There are 4 hidden switches. A switch that is on adds its own fixed numbers to the row, and there is some noise. The rows also spread widely along 4 directions, which tell nothing about the answers.
In the rows, 128 means zero.
Known rows, each followed by its switches (1 for on, 0 for off):
[115  96 151 113 126 126 148 142 105 105 123 113 101 145 142 120 142 130
 152]  0 0 0 0
[131 106 148 117 123 139 134 135  90 114 124  97 105 134 162 120 138 120
 145]  0 0 0 0
[ 99 117 130  80 138 120 110 107 113  76  91  72  84  94 155 154 130 134
 115]  1 0 0 1
[103 131 151  91 109 106 145 121 122  97 114  72  72 124 137 134 121 129
 153]  0 0 1 1
[ 77  94 158  88 127 133 168 118 131  86  98 132  46 147 138 121 136 132
 150]  1 0 0 0
[ 83 108 111 102 128 115  87  97 132  96  75  99 108 140  91 133 148 152
 118]  0 1 0 0
[ 99 136 102  98 123  99  72  95 120  74  69  79  98 113 103 137 146 146
 116]  0 1 1 0
[ 81  83 141  84 122 105 139 179 121  68 130  84  90 153 121 135 123 144
 154]  0 0 1 1
[ 95 113 162  91 108 109 163 142 138  95 130  85  68 143 138 125 123 129
 164]  0 0 1 1
[ 94 140 167  87 115 129 182  43 156 112  86 145  17 118 136 124 137 130
 136]  1 0 0 0
[118 121 153 107  96 145 141  38 165 132  99 131  46 139 118 100 131 119
 134]  0 1 0 0
[103 165 170  91  92 110 159  97 118  91 116  54  85 141 145 108 117 118
 173]  0 1 1 0

New rows, each followed by its switches (1 for on, 0 for off):
[106  83 149 109 108 150 146  78 158 105 116 138  48 166 128  97 134 116
 141]  0 1 0 0
[ 79 153 151  67 117  99 123 105 108  42  89  48  82 127 155 131 117 122
 149]  1 1 1 0
[ 83 123 162  83 135 111 155 153  72  71 110  64 104 131 164 132 126 133
 162]  1 0 0 0
[ 92 101 154  95 122 117 152 123 141 103 109 105  85 143 111 136 136 147
 139]  0 0 0 1
[ 91  98 138  89 139 128 130 125 101  70  96 103  79 118 160 138 137 129
 131]  1 0 0 0
[107 107 174  83 127 138 171 149  96  68 141  60  80 133 193 134 106 111
 160]  1 0 0 1
[112 133 135  94  95 122 111  53 177  98  94  83  40 125 115 115 115 119
 127]  0 1 1 1
[ 76 131 173  87 110  90 181 153 114  91 117  96  89 151 117 125 136 148
 172]  0 0 1 0
[119 112 156  93 127 145 149 117  91  84 120  86  77 119 187 122 121 109
 149]  1 0 0 0
[122 207 163  74  92 111 138  64  92  68 102  17  85  99 194 122 105  96
 158]  1 1 1 0
[145 146 130 112 106 136  78  84 100  90 115  56  96 115 161 116 125  91
 129]  0 1 1 0
[ 85  75 137  80 138 134 140 140 120  65 110  89  72 137 155 140 122 134
 133]  1 0 0 1
[126  86 154 123 118 160 148  74 152 140 108 171  39 135 128 106 141 116
 130]  0 0 0 0
[127 103 163 108 117 135 161 133  95 121 134 103  93 145 161 117 128 118
 155]  0 0 0 0
[ 75 109 162  71 111 119 183  97 146  75  98 143  10 135 138 115 129 124
 155]  1 0 1 0
[ 96  80 144  91 113 143 127  83 165  93 113  97  65 158 126 117 120 129
 133]  0 1 0 1
[105  90 145  97 118 120 142 168 103  77 126 101  90 153 141 121 134 123
 160]  0 0 1 0
[109 168 164  88  97 103 165  71 154 123  97  95  44 106 120 131 126 133
 146]  0 0 1 1
[113 146 151 109 121 113 140 111  93 124 101  86 114 112 138 134 141 139
 144]  0 0 0 0
[106 121 150  99 108 118 148 104 134 110 107 128  60 129 121 113 142 133
 142]  0 0 1 0
[101 131 154  86 127 121 150  81 116  95  89 109  62 113 149 131 134 126
 138]  1 0 0 0
[ 97 152 187  67  92 139 181  27 165  93 104  72  25 133 169 121  98 105
 147]  1 1 0 1
[ 84  86 152  85 123 129 161 140 121  59 108 124  38 142 149 121 128 114
 163]  1 0 1 0
[ 99 120 174  93 116 137 182  90 123  99 112 118  42 129 160 119 127 122
 157]  1 0 0 0
[ 82 102 138  79 137 117 123 124 116  68  91  75  86 110 141 156 125 141
 124]  1 0 0 1
[ 88 103 132  94 115 110 115 147 108  59 113  65 111 155 133 122 129 132
 154]  0 1 1 0
[ 88  92 154 100 122 115 158 125 133 111 100 142  77 147 104 129 153 148
 141]  0 0 0 0
[127 123 161 106 119 129 150 125 106 113 140  57  99 131 162 127 114 122
 149]  0 0 0 1
[ 95 147 180  75 111 125 193  62 148 103 101 100  31 113 155 125 113 125
 151]  1 0 0 1
[ 83 138 187  78 116 114 195 100 116  96 105 110  48 132 152 123 126 129
 166]  1 0 0 0
[100 149 164  85 120 121 170  85 109 100  97 103  67 113 154 136 131 128
 152]  1 0 0 0
[ 86  90 137  85 141 119 116 127 108  70  85 113  80 117 135 139 144 140
 123]  1 0 0 0
[143 150 176 111 108 125 165 129  79 122 141  65 123 129 184 116 123 107
 160]  0 0 0 0
[ 95 108 153 103 127 108 147 166  81  99 118  78 132 144 136 128 139 146
 157]  0 0 0 0
[115 137 150  97 116 125 139  90 135 126 107  86  87 115 134 136 127 131
 129]  0 0 0 1
[ 85  77 143  85 133 126 146 176  99  42 108  98  68 140 159 123 125 121
 163]  1 0 1 0
[116 117 155 105 104 143 143  65 139 109 112 109  71 146 135 106 132 120
 141]  0 1 0 0
[ 96 118 151  91 130 104 145 166  97  95 125  48 126 136 144 143 121 151
 151]  0 0 0 1
[102 147 159  86 128 118 158 101 100  96  93  90  81 106 160 132 128 129
 144]  1 0 0 0
[129  67 158 104 129 170 160 108 123  85 137 147  31 141 184 106 123  91
 144]  1 0 0 0
[ 90 136 176  96 101 108 188  84 147 135  95 143  55 139 101 118 144 151
 154]  0 0 0 0
[ 86  58 143 109 126 136 164 134 144 111 110 156  65 163  96 121 152 145
 139]  0 0 0 0
[125 155 154  94 103 112 140 109 114 102 120  58  81 112 155 136 119 116
 152]  0 0 1 1
[ 81  96 159  85 130 109 161 159 122  99 118  75 107 150 118 141 124 157
 151]  0 0 0 1
[ 76 105 118  76 140 105  86 132 104  25  84  63  94 129 143 143 129 133
 130]  1 1 1 0
[101 134 154  87 108 116 140  77 148 104 112  61  82 142 125 126 116 137
 138]  0 1 0 1
[138 138 184 119  93 154 196  58 137 152 120 140  34 127 157 102 127 107
 150]  0 0 0 0
[ 95 112 163  98 117  99 162 182  87  83 131  71 112 154 143 127 128 131
 182]  0 0 1 0
[101 116 151  87 115 112 149 127 142  87 115  92  66 136 125 132 121 131
 146]  0 0 1 1
[103 123 146  90 115 108 145 115 137 101 107  94  68 122 126 133 123 131
 141]  0 0 1 1
[ 64 124 162  81 113  89 171 135 133  98  95 116  64 149  94 130 140 156
 164]  0 0 1 0
[153 148 144 123 118 133 119  93  87 133 107  80 110  94 164 129 140 116
 130]  0 0 0 0
[107 107 146 102 120 126 140 117 133 113 115  95  87 128 125 135 134 137
 130]  0 0 0 1
[ 97 106 163  78 128 129 157 135 105  70 118  70  81 130 180 145 113 125
 149]  1 0 0 1
[117  87 160 114 116 143 168 124 127 118 132 137  67 157 146 111 139 119
 151]  0 0 0 0
[112 103 165  86 123 143 167 111 122  81 127  84  50 129 179 129 107 110
 149]  1 0 0 1
[114  91 151 109 133 132 149 156  86 107 138  93 109 151 152 123 135 124
 151]  0 0 0 0
[103 139 178 103 113 107 180 126 103 122 114  94 101 138 128 129 135 141
 167]  0 0 0 0
[ 89 141 126  83 111 104  95  67 160  79  76  70  74 119 106 139 128 147
 119]  0 1 1 1
[131 124 157 123 107 148 154  68 137 140 112 148  57 125 138 110 138 115
 137]  0 0 0 0
[ 82  95 140  96 124  99 139 170 111  84 103 103  90 146 110 127 143 143
 152]  0 0 1 0
[126  95 125 107 124 121 107 184  73  72 128  70 119 132 160 126 134 117
 152]  0 0 1 0
